Each new row is followed by what is left after taking away its nearest point in the smallest flat space through zero that holds the last named rows.

z831:
[[ 29  12 -16   8 -13  15  25  -3  13  12  15  36  26  -2]
 [  3   6  -8  27  16   4  12  -1  -3  20  33  12  -6  19]
 [  9  25  -1  18  21   8   2   4   4  -8  13  17  16 -21]
 [  7 -26 -12 -14  -8   3   3   5  13 -46  12   9  11  25]
 [  6 -40 -22  33  -2  30  22  -9  -8 -15  15  16  -4   1]]
New rows:
[ -9   3  21 -31   8   9  15   5   6  -8   0  -9  -7  46]
[ -5   7  19 -11  12  25  21   0  -1  -2  -9  -1  -2  12]
[-23   5 -18  -3  18   4 -16  38 -18  26  -8 -10  23  20]
[-16  -5 -24  -2  10  14 -10  36 -16  15 -14  -2  30  11]
[ 17  22   9   6   8   8   8  -5  19   2  13   2 -17 -30]
[ 12   3   7  -5  -3   3   7  -6  19  -4  11  -6 -25 -11]
[-14   9 -11 -13   5  -3   0  -6 -24 -26 -18  16 -14  23]
[ -9  18 -12  -6   4   1   6  -9 -25 -10 -19  22 -11  14]
[ -2 -10 -32  19   9  -7   0 -21  13 -15 -12 -12   7   9]
[ -1   5 -27  13   8 -13  -2 -20  15  -1 -16 -13   9   6]
[-22  15 -15   7  -5 -36   8 -20  26  21  -8   0 -18 -11]
[-19   3 -21   9  -3 -29  10 -18  29  -5  -3   6 -12 -11]

z215, 5 rows:
[[  0   7  22 -32 -32  -6   5  17  -2 -12  -6  11  16  24]
 [  1 -30  17  12   9 -19   7   2  -3  -9  -7  -8 -13  -7]
 [-10 -13   5 -12  -4  -5 -13  18 -32   9   4   9 -18  -2]
 [-39  12 -21 -26   6  22 -19   8 -10 -21 -18  -2 -26  12]
 [  3  29   1  10  -5 -16  13   5  -6  31   3   7   1 -34]]
New rows:
[ -3 -16  -3  -6  31 -26  -4  11  19   0  12  27  -3  14]
[ -6   0  -7  -9  28 -24  -2  11  22   4  10  29   0  11]
[ 27 -20  12  -4  29 -30  12 -10  18 -13  12 -10   5  -9]
[ 10   4  -3 -25  21 -15  -1  -1   4  -6  12   0   0  -5]
[ 12   5  22   8 -15  15  -9  19  -8  -4  26   0   8   0]
[  0   9  16  13  -4  15  -6  14   0 -13  14  -8  -3  -8]
[ 14  16 -11   1   0   6  19  26 -16   0  -1  28   0  -2]
[ 14   2 -11   8  10   8  19  19  -7 -13  -5  20  -3   3]
[ -5   1 -34   0   7 -14 -14  -2 -17  -3  -6   4 -20  -8]
[ 10   0 -21  -1  -5 -20  -4  -4  -4  -8  -5   5  -1   2]
[-25   2   1   7  -2  -3  20 -14  -9   8 -18 -27 -34 -26]
[ -4  -4   3  -3 -17  10  12 -17  -7  10   1 -18  -8   2]

z293 (5 x 14):
[[ -5 -13   2  10 -22 -27   6  -1  14 -18 -31   5 -13  -4]
 [ 28   3  15   8  16  15  -1   0 -22  -7 -28   9 -14  11]
 [ -1   8 -21  35  -3 -12   7  10  20  11 -23  -3 -13  22]
 [  5   3  -1  15  -1  -8  19  26  16  -4 -23  28  -2 -15]
 [ 10  -2  22  25 -12  11  13  26   9  -8  -3  -6  17  14]]
New rows:
[  1 -22  -4 -34  -8   2  14  -3  -7  -8   5  -7  17  -2]
[  6 -14 -15 -17  -1   3  17   3  -2   1  -8  -4   9  10]
[-15  23   8  -2   1  21  -2   1  24   0 -12  -3  12  -1]
[-14  20   8  -8   1  18  -7  -9  18  -4 -17  -3   5  -2]
[ -4  -7 -13  -2  12  22   1  -1   1   4  -4   0 -32  -9]
[ -7 -13  -2   1   0  22   4   5   7  -3   2  -7 -21  -8]

z720 (5 x 14):
[[  6  14  22  18 -33  14  12 -20  -5   8 -15 -20 -23 -25]
 [ 35  -9 -14 -20 -11   3  -2 -26  -5  22 -20 -18 -13   6]
 [ 21   6 -11  12  -8   3  -7 -14  -3  14 -30  -2 -30   4]
 [ 32   2  30 -10 -29 -20 -18 -46   3   1 -11 -12  23   3]
 [ 19  -9   6  -1 -16 -15 -22 -52  25  -2   3 -16  16  -1]]
New rows:
[ 12 -16 -25 -26   6 -21  12  -8 -18  24 -20 -11  18  16]
[-14  -3 -10   8   0 -18  13  -5  -7   9 -12  -6  12  -1]
[ 17  -6  -1 -23   6  -4   0  21  -9  -4  -3  25  26 -26]
[ 15  -4  -8  -4   1   1  -4   6   4  -3  -7  19   9 -35]
[ 19 -21 -20 -26  -6 -26 -18 -21  25 -17  25 -13  26  13]
[  7   2  -8  -2 -14  -9   1   9   2 -13   5  -4  -6   1]
[-15 -14  -5 -10   0  11  22  -7  19  10 -21   6  -3   5]
[-15  -9   6  -7  -2   4  18  -7  17   5 -22  12   5   7]
[-10   0  -3  13  -9 -25  22  -1  19  -4  22   2  26   1]
[  4   3 -11  11 -11 -20  25   3   7   8   2   2   7   6]
[ 14 -19 -16 -17 -19   5  22  19   5  11 -17   3  12   5]
[  3 -13  -8   5 -21   0  13  12  18   0 -14   9  13   0]

z997, 5 rows:
[[  0  37  32 -11  17   2  24  -7  29   4  30   4  -8  15]
 [ -1   2  -8 -12  -4 -20 -25  15  33  -8  39 -28  31  16]
 [ -5  14  22  10   1 -11 -15  13  -3  -2  -3  -3  42   1]
 [ -2  -2  10 -19 -13  -9 -29  21  41 -33  19  -2   8  -6]
 [-20   6  52 -27  -5   1   1   2  23   9   5  17   6   4]]
New rows:
[  0  11 -10   9   2  -6  34   1   0  -4  39  13  -3 -20]
[ -9  -6  -5   4  -9  -8  20   6  -7   0  26  16   9 -24]
[ 19  -2  20  -3  13  -3  18   0   6  21 -23   1 -17  16]
[ 23  -7   8   0   7 -10   1  10  11   7 -20  -8  -6  13]
[  6  10 -11   9   0 -17 -34  -7 -27  26  14 -30   7 -15]
[  4  15   9  -3  -1  -8 -26  -8 -13  15  11 -11 -17 -23]
[  6   9   0 -17   6   3 -11 -22  -2 -18   5  39 -16  -9]
[  4   6  -8 -12   7  -5 -16 -22 -11  -4  10  24   6   1]
[ 20   5  -9   9  -2  10   5   6 -21 -20 -39 -16   7  -5]
[ 10   3   3 -14  -4   8   9   2   1  -7 -18 -20   3   8]
[-20   5 -14   6   7 -12  -2   5   8  -1  10  -7 -20   6]
[-24   5  -3   9   5 -11  -4   7   0   1  -1  -1 -12   2]

z925:
[[-15  50  19   2 -19 -21 -19  29 -21   4 -11 -11   2  -9]
 [-17   4 -32  -4  -4 -34 -23  20   8   5  16 -11 -27  18]
 [-13  17 -22  -6 -32  25 -14   8  20 -13  -2  -6  -8  -3]
 [-24  10 -19  -7 -10  18   1   1   6 -20   1   2  -8  19]
 [-19  -2  -8  -8 -23  11  11   2  11  -7   6 -12   2   3]]
New rows:
[-23  24  14  -2 -21 -14  16  -7  -7  18 -24 -17  13  -9]
[ -8   6  -9   1  -1  -7   5 -19   5  15 -21  -2  -1   0]
[-13 -20 -19  15 -12  20  13  19   3  25  10   2  21 -17]
[-14  -6 -18  19   5  13   3  22 -10  21   4  13  15  -7]
[-24 -24  21  12  13   4  16   6  24 -19  16  -3   3  13]
[-10  -6  22  18  11   2  -7  15  23 -14   7   0  -1   0]

z556:
[[ 11  20  11 -22  -1  -8 -25  -9   3 -25 -16  18  13  10]
 [ -2  -6  13 -37 -16  -6  -5   0   4 -13  19  24  16 -11]
 [  7  -4   4  -8 -10 -12  -6  12 -13 -21   6   2  10 -15]
 [ 15  14  19 -33  -9 -32  11 -10  10 -22  23  20  -8  -2]
 [  5  34 -15  17 -34 -27 -31  24  25  -3  34  27  -7   0]]
New rows:
[ -4   3  18   0 -33 -10  -9 -19 -14   1 -10  -4  -7   9]
[ -8  -3  15   4 -33  -6  -5 -17 -14   8  -7  -7  -8   7]
[  0  -9   7 -13  26   4  -1  12  -1  -6   6 -16 -14  15]
[ -2  -5   3 -11  18   4 -11  19   3  -5  12  -9 -10  13]
[ 11  15  -8  -2  -1  -4  31  16  -2   2 -16  12 -10  18]
[  5   6 -10  -6  -7   4  23  22  -6   2 -15  16   2  11]

z670, 5 rows:
[[-31 -10  -7  13  12 -24   0  15  -6  20   6  -5  -7 -14]
 [-20 -18  10  27  -9  13  39   8  -9  -7  -4 -20   9 -16]
 [-12  15  27  17   1 -10 -13  26   6  10  -9  12   0  -5]
 [ -7 -17   5 -29 -20  10  18  -6   7   2  -8   1  10 -13]
 [ 13  19  19  29   1  23  -4  18 -32 -18   0   7  -9  11]]
New rows:
[  5  -4 -12  -7   6   2  33   7  18   7   0 -22   2  39]
[ -1   2  -2 -12   5   1  21  22   5  13  -1  -8  -5  37]
[  1  -3   8   1  13  14  39  10  15 -12  -5   9  -7  -1]
[  2   1  -1  -6  21   3  23  10  12  -5   0  15 -15   3]
[  5  11   1 -12 -14   8  -1  -1 -10   6 -12  -3  -4   1]
[  1  10  -4  -1  -7  -1   0  -2  -4   8 -10 -10  -3   0]
[-16   3   0  -1 -21 -10 -12  -4  -8 -30   2   1  -4  24]
[-23  -1   0  -1 -21 -15  -8  -4  -2 -26   1  -2  -1  19]
[-17   5  30  -7  12   2  -6 -39 -24 -13  -1   3  -4  -9]
[-19   6  28  -2  16  -6  -7 -41 -13 -10  -1  -1  -1  -9]

z654 (5 x 14):
[[  2 -20  19  -1  15  16  -2  12  -2 -10   7 -12  29   4]
 [-28   8  11  22 -25  24  -7   2 -24 -15 -18 -20   8  -6]
 [-39   6  30  -8  -2 -24   2 -17 -19  12 -11 -28  18  33]
 [ -5 -10 -33   4   7  31  -9   9 -21  20   7 -18   1 -17]
 [-33   3 -11   8  -1  17  -7  10 -12   5  18 -14  11  28]]
New rows:
[ 14  -3  30 -31  -9 -13 -16 -12   5 -15  39  -6  35 -16]
[  2  12   4 -22 -24  -7 -20 -14  -4  -6  37  -5  15 -21]
[ 23   2  -3  -4  -1 -10   3  17   0 -25 -39   0   3  -1]
[  9   3 -18  -6   5  -8   0  19  -5 -12 -26  -6   4  15]
[ -2 -30  -3 -11 -11  -2  15 -10  39 -18 -27  -8   5 -24]
[-21 -24 -18 -10 -11   1  12  -7  35  -8 -13 -12   4  -4]
[-29  -6   9  13  -5  -2   1  14   8 -27  18  39   9  -3]
[-25 -12   1   0   4 -10   2   2  -7  -1   7  24   6 -19]

z851, 5 rows:
[[ -6  -6   5  19 -15  27  -7  -8  11   4 -16   5 -13  16]
 [ 24  14   4 -13 -11 -28  14  28 -10  -2  -9  15   5   5]
 [ 18 -13 -12   2  -3   2  14  31   2  -3  37  34 -35  -4]
 [ 10  11  -3 -20  -9   1 -13  -2   2   2   6   0  10  25]
 [-20   0   3  11   2  -4  20   3  -9 -14  15  14   1  10]]
New rows:
[  4   1   2   4  -3  16  -6 -13  24   0  23  36  22   9]
[  8   2   6   7   2   3  -1 -10  20   3   4  27  26 -12]
[-39   1 -29  -5  13  -3 -30  -4  35  -1  14  -1  -3   6]
[-26   7 -21   0   3 -20 -16  15  29  -1  -9   8  -4   1]
[ 26 -17  -5  -7   3 -19  20 -17  10  -1  17  33   4   0]
[ 17 -17   0   0   2 -11  13 -31  13   2  -1  21  11   1]
[ 14  -4  37  30   0  -4  -5 -17 -24   8  23  10 -16  -4]
[ 20   3  37  18  -1  -9 -13 -20 -24  11  19   3  -6   0]

z295:
[[  7 -12  -7  11   1  15  14   9 -18   2  -3  -1  21  51]
 [  0   2   2   0   9  13  20  -9  21   9  21   1  10 -11]
 [-11  -7 -15 -43  35  -9 -25   6  20 -13   1 -32   9   0]
 [  3  -5  10 -18 -18   6 -33   0 -25 -11 -41 -19   3   5]
 [  1   7  27   4 -10  29  12   6  14   0  12   5  21 -13]]
New rows:
[ -6 -31  -5  16  -2  11  19   2  32  -2  -6  -8  12 -10]
[ -7 -31  -7  17  -7  -1   6   8  21  -8 -17  -6   1  -8]
[ 14   9  33   9  17  -7  -4 -18 -10  -5  -6   0  29  -1]
[ 12   9  23  11  24 -20  -4 -18  -9  -5  -2   3  19   0]
[ 12  -8 -13 -19  -1  -3  -5  -1 -13   0  -6   6  12  -2]
[ 11  -4  -8 -12  -2  -3   1   3  -8   0   3  14  11  -8]
[ -3   9  11  -1  -5  -6   1  14  -2   3 -19 -22  39 -23]
[ -2   7  -5  11   1 -21  11  10  -6   9 -12 -13  27 -14]

z742, 5 rows:
[[ -8  19   8   1  15  18 -10   9 -14  28  -2  -1   5   7]
 [ -9 -26  18 -37   1  21  -2  -3  -3 -27  39 -15   0  25]
 [  6  -4 -16  21   2  16 -33  13  12  -5  -6  -2 -12  -8]
 [ -2   9   6  16  40  14  -4   9  -2  36  -2  25 -25 -18]
 [ 10   5  28  16  -4 -14 -23  24   1 -13 -19  -6   2  -5]]
New rows:
[-24 -22  -5 -15  11  18  -4   0  14  16  -1  15 -18  11]
[-19 -13   2  -9  -6  -2  -3   4  12   9 -18   8  -4  11]
[ -9 -16 -21  -7   3  14 -23  -3  10  -3  12  12  27 -11]
[ -7  -9  -1  -7   6  -3 -12   0   5   1   4  17  30 -15]
[ -2   4  -9   9  43  -1   4  -6   1  -9 -16  15  32   1]
[ -1  -3  -8   4  37   1   0  -5   3 -21 -11   9  33   6]
[  4 -18 -11  18  -2   6   9  -2  -4  21  16  13  -5  17]
[  7 -16   2  19  -9  -3   4   5  -5  12   9   7   1  19]
[-10  11   5   9   1   5   3   6   2 -30  16   0 -24  -7]
[-13  24   0   9  -3   4   8   3  -5 -17   9  -2 -13  -3]
[ -3  40   9   3 -36 -18 -33  -8   8 -22  -1  -2 -14  12]
[ -9  36   6  -5 -16  -9 -17 -18   6  -6  13  13 -27   8]

z665 (5 x 14):
[[  2  -9  -1  -6  -1 -17   8   7  12 -15   9  42   9  31]
 [ 14  18  14  -8  -1  -1 -15 -11  10  21  -7  28  -6  -3]
 [ 23  15  -2 -20  15 -13   0 -18  -5  28 -36  36   5  -6]
 [  4 -15  24  16 -20  -9  -8 -38  23 -21  13   6  31  27]
 [ 33  32   9  -4 -26   4  24  -5  23  -6  14  31   3  21]]
New rows:
[  6  16 -12 -22 -14  21 -26  11 -27  24   6  12 -10  18]
[  3   1 -13 -14 -17  16 -19  -2 -28   9   5  -2   8  26]
[-10  -8 -16  21  16  -5  25  -7 -17 -17  23  17 -20   8]
[ -3   1  -5  22  14   0  12 -24 -15  -2  15  13 -21  -4]
[ 15 -22  -8 -22   1 -25  22 -12   1 -26   0 -23 -24   0]
[ 15 -14   5 -23   0 -22   3 -14   9 -13   4 -12 -34  -5]
[ 11  -3 -24 -21 -19   8  -6  -5  17 -14 -17  12 -23  11]
[  3 -10 -22 -16 -17  10 -14 -10  14 -14 -17  -2 -21   5]

z585:
[[  1  18   3  -2 -22  15   7   3  23 -21 -25  -7  -2  13]
 [-15 -15   1  -7  -4  -3 -26  -8  23 -23   6   5  27  18]
 [  1  -2  12   4  -4   4  -3  15   1  29   8  -3 -10  -7]
 [  2 -30  -6 -24  31  26  16  -9  17   4  -6   2  44 -14]
 [ -2  35   3 -17  18  16  20 -16  14  -5   4  -1  26   0]]
New rows:
[-13  26   1   4  17 -21   6   8  13  16 -14   5  15  26]
[ -8   4  -5   7  16 -23   6  12   6  16 -23   5   9  21]
[-10 -24  -3   8   5  11  -4   0  11  -8  21  13   8  24]
[-2 -6 -4 11  4 14 13  2  2 -3 14  9 -7 18]
[ 19   5   2  23  -2 -12  16  21 -19 -25  21  13   3   0]
[ 17  -1   9  17  -3   1  15  26  -2 -18  19  11  15   0]
[  7   6   5  17  -6  -5 -23 -19   1   9 -11 -10 -24  19]
[  9  -1   2   7  10   5 -13 -25   4  12 -11  -9  -7  11]
[-24 -11 -15  15   1  -8  -1   0  11  10 -17  25  -7  -1]
[-24   3 -13  12   5  -5   5  -3  12  12 -14  24  -4  -2]

z340, 5 rows:
[[  6 -20   9   7  42  13 -18  11 -17   1   8   2  15   1]
 [ 17   1   1 -13 -26   8   8  19   6 -31 -17 -12   0  -8]
 [-16  -3  24  -1  20  19  41  28  28  14  20  -3   0  12]
 [  9  11 -12   5  -3  12 -11   2  15  -6   3  -4  18   1]
 [-16  26  -2 -15  -6   3   4   1  25 -28 -10 -16  17   6]]
New rows:
[ 15  -7   2   0  -6 -17  -4 -14  23   5 -37   5 -23  14]
[ 15 -10   6   3  12  -6  -7  -6  27   5 -30   4 -12  17]
[  0  -4  39 -12  -5  -4   9  -4  36   3  10   2   8 -15]
[  8  -8  31  -8  -4  -9 -11 -14  20   2   6   6   9 -20]
[ 11  -1   6   3 -22 -13   8 -16  18 -14  22  -7   0   2]
[  9 -10  12   3  -3 -12   1 -14   7 -15  23  -6   3   2]
[-12  10 -37  -7  -1  17 -18  -2  14 -39  -6 -18  22   8]
[-12 -13 -23   0   0   9   3   1  -2  -7   5  -4  -8   6]
[-10  -1   0  -8 -22  -5   3 -26   4   0   4   0  16 -14]
[ -5 -13   8  -6  -9   4   5 -14   0   1   8   0  18 -14]

z716 (5 x 14):
[[ 18   4   6  -7  21  11  -6  12 -18  -8 -10  13  30 -13]
 [-23  -8  12  10 -14  -9 -13   1  32  -7 -19  -1   7  -6]
 [-23  -2   5  17   5  -1  12   9   2 -27 -15   0   4  -4]
 [ 11 -18 -10  -2 -24 -21  19   0  -9  10  -4 -21   0  -4]
 [  0 -11   8   1 -17  17 -19   5 -10  11  19  23  19  10]]
New rows:
[-27  10  14 -15  17 -14   4 -18   4  18  -2   8   7   3]
[-23   3  11 -13  11 -15  12 -14  -9  17   0   7  12   3]
[-24  -6  -9   6  25  -5 -37  -6  -8   3 -24   8  -6  -2]
[-16 -15 -17   5  13 -10 -25  -6 -23  10 -16   1  -8   1]
[  5  11 -13   1   1  -1  -8   7  11 -27 -17  13   6 -11]
[  9   6 -19  -1 -12  -1  -5   2   4 -15  -2  11  -3  -2]
[ 19  -5 -15 -10  16  33  -3   7   7 -10  -1  -6  -6 -14]
[  8 -16 -14  -3  -3  28  -1   7  12  -9   1  -9  -7 -10]
[  1   2  -1   0  -6  23  -9   1   3 -23  -5  16  16   1]
[  8   2 -10  -5 -11  11   1  -6   5 -14  -4   1   1   2]
[ 15   1 -12  16  -6 -10   3   0 -16   8 -23  -6   7  -1]
[  4   8  -8  19  -2  -1  -7  -4  -7   8 -15   3  -1   7]

z764, 5 rows:
[[-16 -14 -10  28   5   6  18  24 -23 -21 -12  22 -10   1]
 [  4  29  -5   0 -21   9  24  -1   1  18   9  18  -2   2]
 [ 38 -11 -31   4 -28 -10  16   3  -8 -19   4  20 -17  22]
 [-11 -23  11   7  -9   5  14  16 -26 -25  -5  12 -15   5]
 [ 32 -21   0   2   8  -2  -5  -2   3 -24 -11  15   1 -15]]
New rows:
[ 10 -10 -14  12  22  15   3  -1   5   7  11 -12   2  -7]
[  8 -11  -4   4   9  18  10  -1  -2   6  16 -11  -4  -3]
[ -4  14   5 -34  -5  -2  -7   0 -37 -14   7  -2  16  29]
[  3  19  -4 -21  12   1  -8   1 -28 -13  -2   9  25  14]
[-14   6 -18  -6  -4  -7   7   2  18   1 -26   4 -14  -6]
[-12   0  -7 -14  -7  -7   5  -1  16  -3 -25   1 -15  -7]
[ 13  -9  -1   1   8  -7 -16   6 -11   3  25   2  -2  20]
[  8  -1   7   4  12   1 -10   7 -10   7  22  10   2   8]
[ -3   3  39  15  -2 -23   2  -2   7 -13   8 -11 -15  20]
[  5  13  26  25   5 -22   5  -2  15  -8   4  -1  -9  13]
[ 11   3   9  12  -7   1 -39   1   6   0 -37 -10 -10  12]
[  7  14  12  14 -16   8 -25   4   1   5 -34   0 -13  12]

z418, 5 rows:
[[ 39   3  10  -1 -15 -32   8  20  -7  13  13  12  -9 -20]
 [ 20  12   6  26   7  -6 -32  17 -20  15 -16   6  17  12]
 [  8  14 -10  47   1  -3 -52  13  14   5  28  19 -33 -23]
 [  2  -9  19  15  12  23   5  27 -12   1   7   2 -27 -18]
 [  6  -5 -26  29 -11 -10 -11  36  21  19  -4 -13  18  13]]
New rows:
[  0   2  -4   2  -1 -14 -29   5 -18  -8  28   1  12  16]
[ -6  -8   0  -7  -1  -5  -9  10 -16 -11  29  -5   7  13]
[  6   6  15   0  -4 -26 -24 -16   1  -1 -16   3   6 -10]
[ -6  -7  13   1  -2 -10  -7  -1   9  -2 -15  -8   0 -12]
[ -8   2  -6  -2  15 -12   2  -1  19  -1 -20  -5  -7  16]
[  0   3   3  -1  16 -13   2   2  12   0 -16   1 -16   7]

z387 (5 x 14):
[[ 55  12   6  12  11  44 -45 -30  -6  41  -1   9   9  15]
 [ 12 -11  15 -19 -10  11 -56 -16  -3   6 -27 -15  16  20]
 [ 35  -4  38  28   4  10 -21 -24  -4 -14 -22  16  16  12]
 [ 56  19  11   0   4  32 -47   6   3 -14   9 -17  21  19]
 [ 35 -11  12   5 -22   6  19 -18 -17   7 -12 -20  19  30]]
New rows:
[ -6 -17  -3  19  -7  -1 -11 -20  11   0  22  18   4  -2]
[ -5 -17  -8  10 -14  -2  -8 -13  10  -5  25   4   8   4]
[-19  16  -8  -3   9   1   2 -13 -10  -8  -6   9  -3  -2]
[ -8  17  -7  -4   5   5   2 -12 -12 -10  -5   1   2   5]
[-14 -27  17  -6   7  -6 -12   1  26   6  -5  -8  12  17]
[ -4 -17  10   3  13   0   3   5  26  10  10  -4   8  13]

z33, 5 rows:
[[  5 -11   3  27  -1  -9   0   4 -11 -10  24  11   4   2]
 [ 12   8  -8  13 -30 -27 -20 -27  -8 -26 -17  13  30   2]
 [-15  -4 -11 -10 -51 -30  -4  -3 -23   8   7   9  29  10]
 [  0  -5 -13  22  14 -21  -1  21  20 -29   5   0   9 -20]
 [ 10   1  -4  -7 -21  -2  38 -33 -18 -32  25  -6  33  13]]
New rows:
[-11 -10 -10  -2   4  -8   3  -2  -8   0  -1  12  19  13]
[-8 -8 -7 -2 15  0  1 -2 -3  2 -6 10 10 11]
[-18   0  23  -4   9  -5  -6   1   8 -26  -6  -6 -10  13]
[-21  -2  23  -6   1  -7  -6   2   2 -20  -2  -4  -8  17]
[ -4  -7  -2   4  -6  -5   6  30   4   3   9  -6  35 -31]
[  9   0  11   3  -2  14  -1   7  -4  10  -2  -3  24 -20]
[ 12  12  -1  -5  -4 -26 -10 -34   2   1   1 -30  29   0]
[  6   3   5   2  12 -18 -11 -13   3  18  13 -29  10  -2]
[  9  -2  15  -1 -25  -9 -38  16  -7  26  -6  -5   0   9]
[ 16   0  12  -3  -7   0  -9  10   4   0   5 -18   6   4]

z326 (5 x 14):
[[-13  -1   3   4 -27 -28  12   3 -20  23  -3 -17  25 -37]
 [ -6  -2 -17   7  11   7  -2   5  33 -43 -11  -1   5 -23]
 [ 17   0 -19 -36  11 -50 -18  27 -17  15 -20  11  -3 -14]
 [-12  -2   1   2   4   9 -19  -2  -5 -15   4   5   7   6]
 [-14  17   4   1   0  -9  -7  -6  15  14 -20 -11   0   4]]
New rows:
[  5   7  39 -12 -37   4  -3   1   9 -11   5 -25  -8  21]
[ 11   1  28 -21 -31  -6  -7  12   8 -23   2 -19  -6   9]
[ 12   4 -19   5  -8  -4  16   7  -7   2  -5  29 -12  27]
[ -6   7 -18  13 -15  -5  10   3  -4  -4 -10  21   3  14]
[-24  -1   6 -16 -39  20  -3   6  15   9  -5   1  10   5]
[ -9  -7  -2 -25 -31  16   0  15  14   4  -4   9   2   4]
[ -1 -11  39   3  -7  -7 -27  -9   7  -5   5   9  -1 -10]
[ 10 -11  35   1  -5 -10 -15  -6  14  -2   3   9  -8 -13]
[ -4  -5  16 -25   5 -39   0   4  11   0   4   2  -3  -5]
[ -8  -8  23 -13   2 -19   4  -5  13  -8  15   1  -2   2]
[ -6  -8  17   3  15  -3  -7  -4   4  -7 -31   3 -10  -7]
[  0 -15  20   5   9   1   2  -4  -8  -3 -19   4  -9  -8]

z117 (5 x 14):
[[ 37  -8  45 -34 -15 -24  -8   3  -5  13 -28  31 -41  13]
 [ -2 -24  34   4  -9 -23 -23  10   9 -31 -23  31  -4  39]
 [ 31  25  -3  18  18  -9 -47  -3   4  31 -52  -2  -7  -1]
 [-22  33  41 -41  13 -24 -15  18  11  -8 -33   8 -23  17]
 [  6  -7  44  -7  34 -19 -12 -17  18  18 -21   7  -7  20]]
New rows:
[-19  14   6  26 -25   1  15 -15 -13  -7  14  22 -21 -10]
[-18  19  12  30 -10  -2   6 -21  -7   2   4  18 -19  -8]
[ -3   7   9  16   5  -7  -2 -23   2 -16   3  -6   2  18]
[  5  14   3   7  -5  -4   2 -19  -5 -11   4  -7  -7   8]
[-19  19  24 -23   1  14 -25  13  -6   3   5  16  22 -22]
[ -4   1  20  -9  -3  17 -24   4  -8   7  11  20  26 -21]
[-21  25  10 -14   2  -1  25 -11  11  11 -18   6   0 -15]
[ -9   6   1   7 -10   1  17 -12   8   3 -18  15   7  -9]
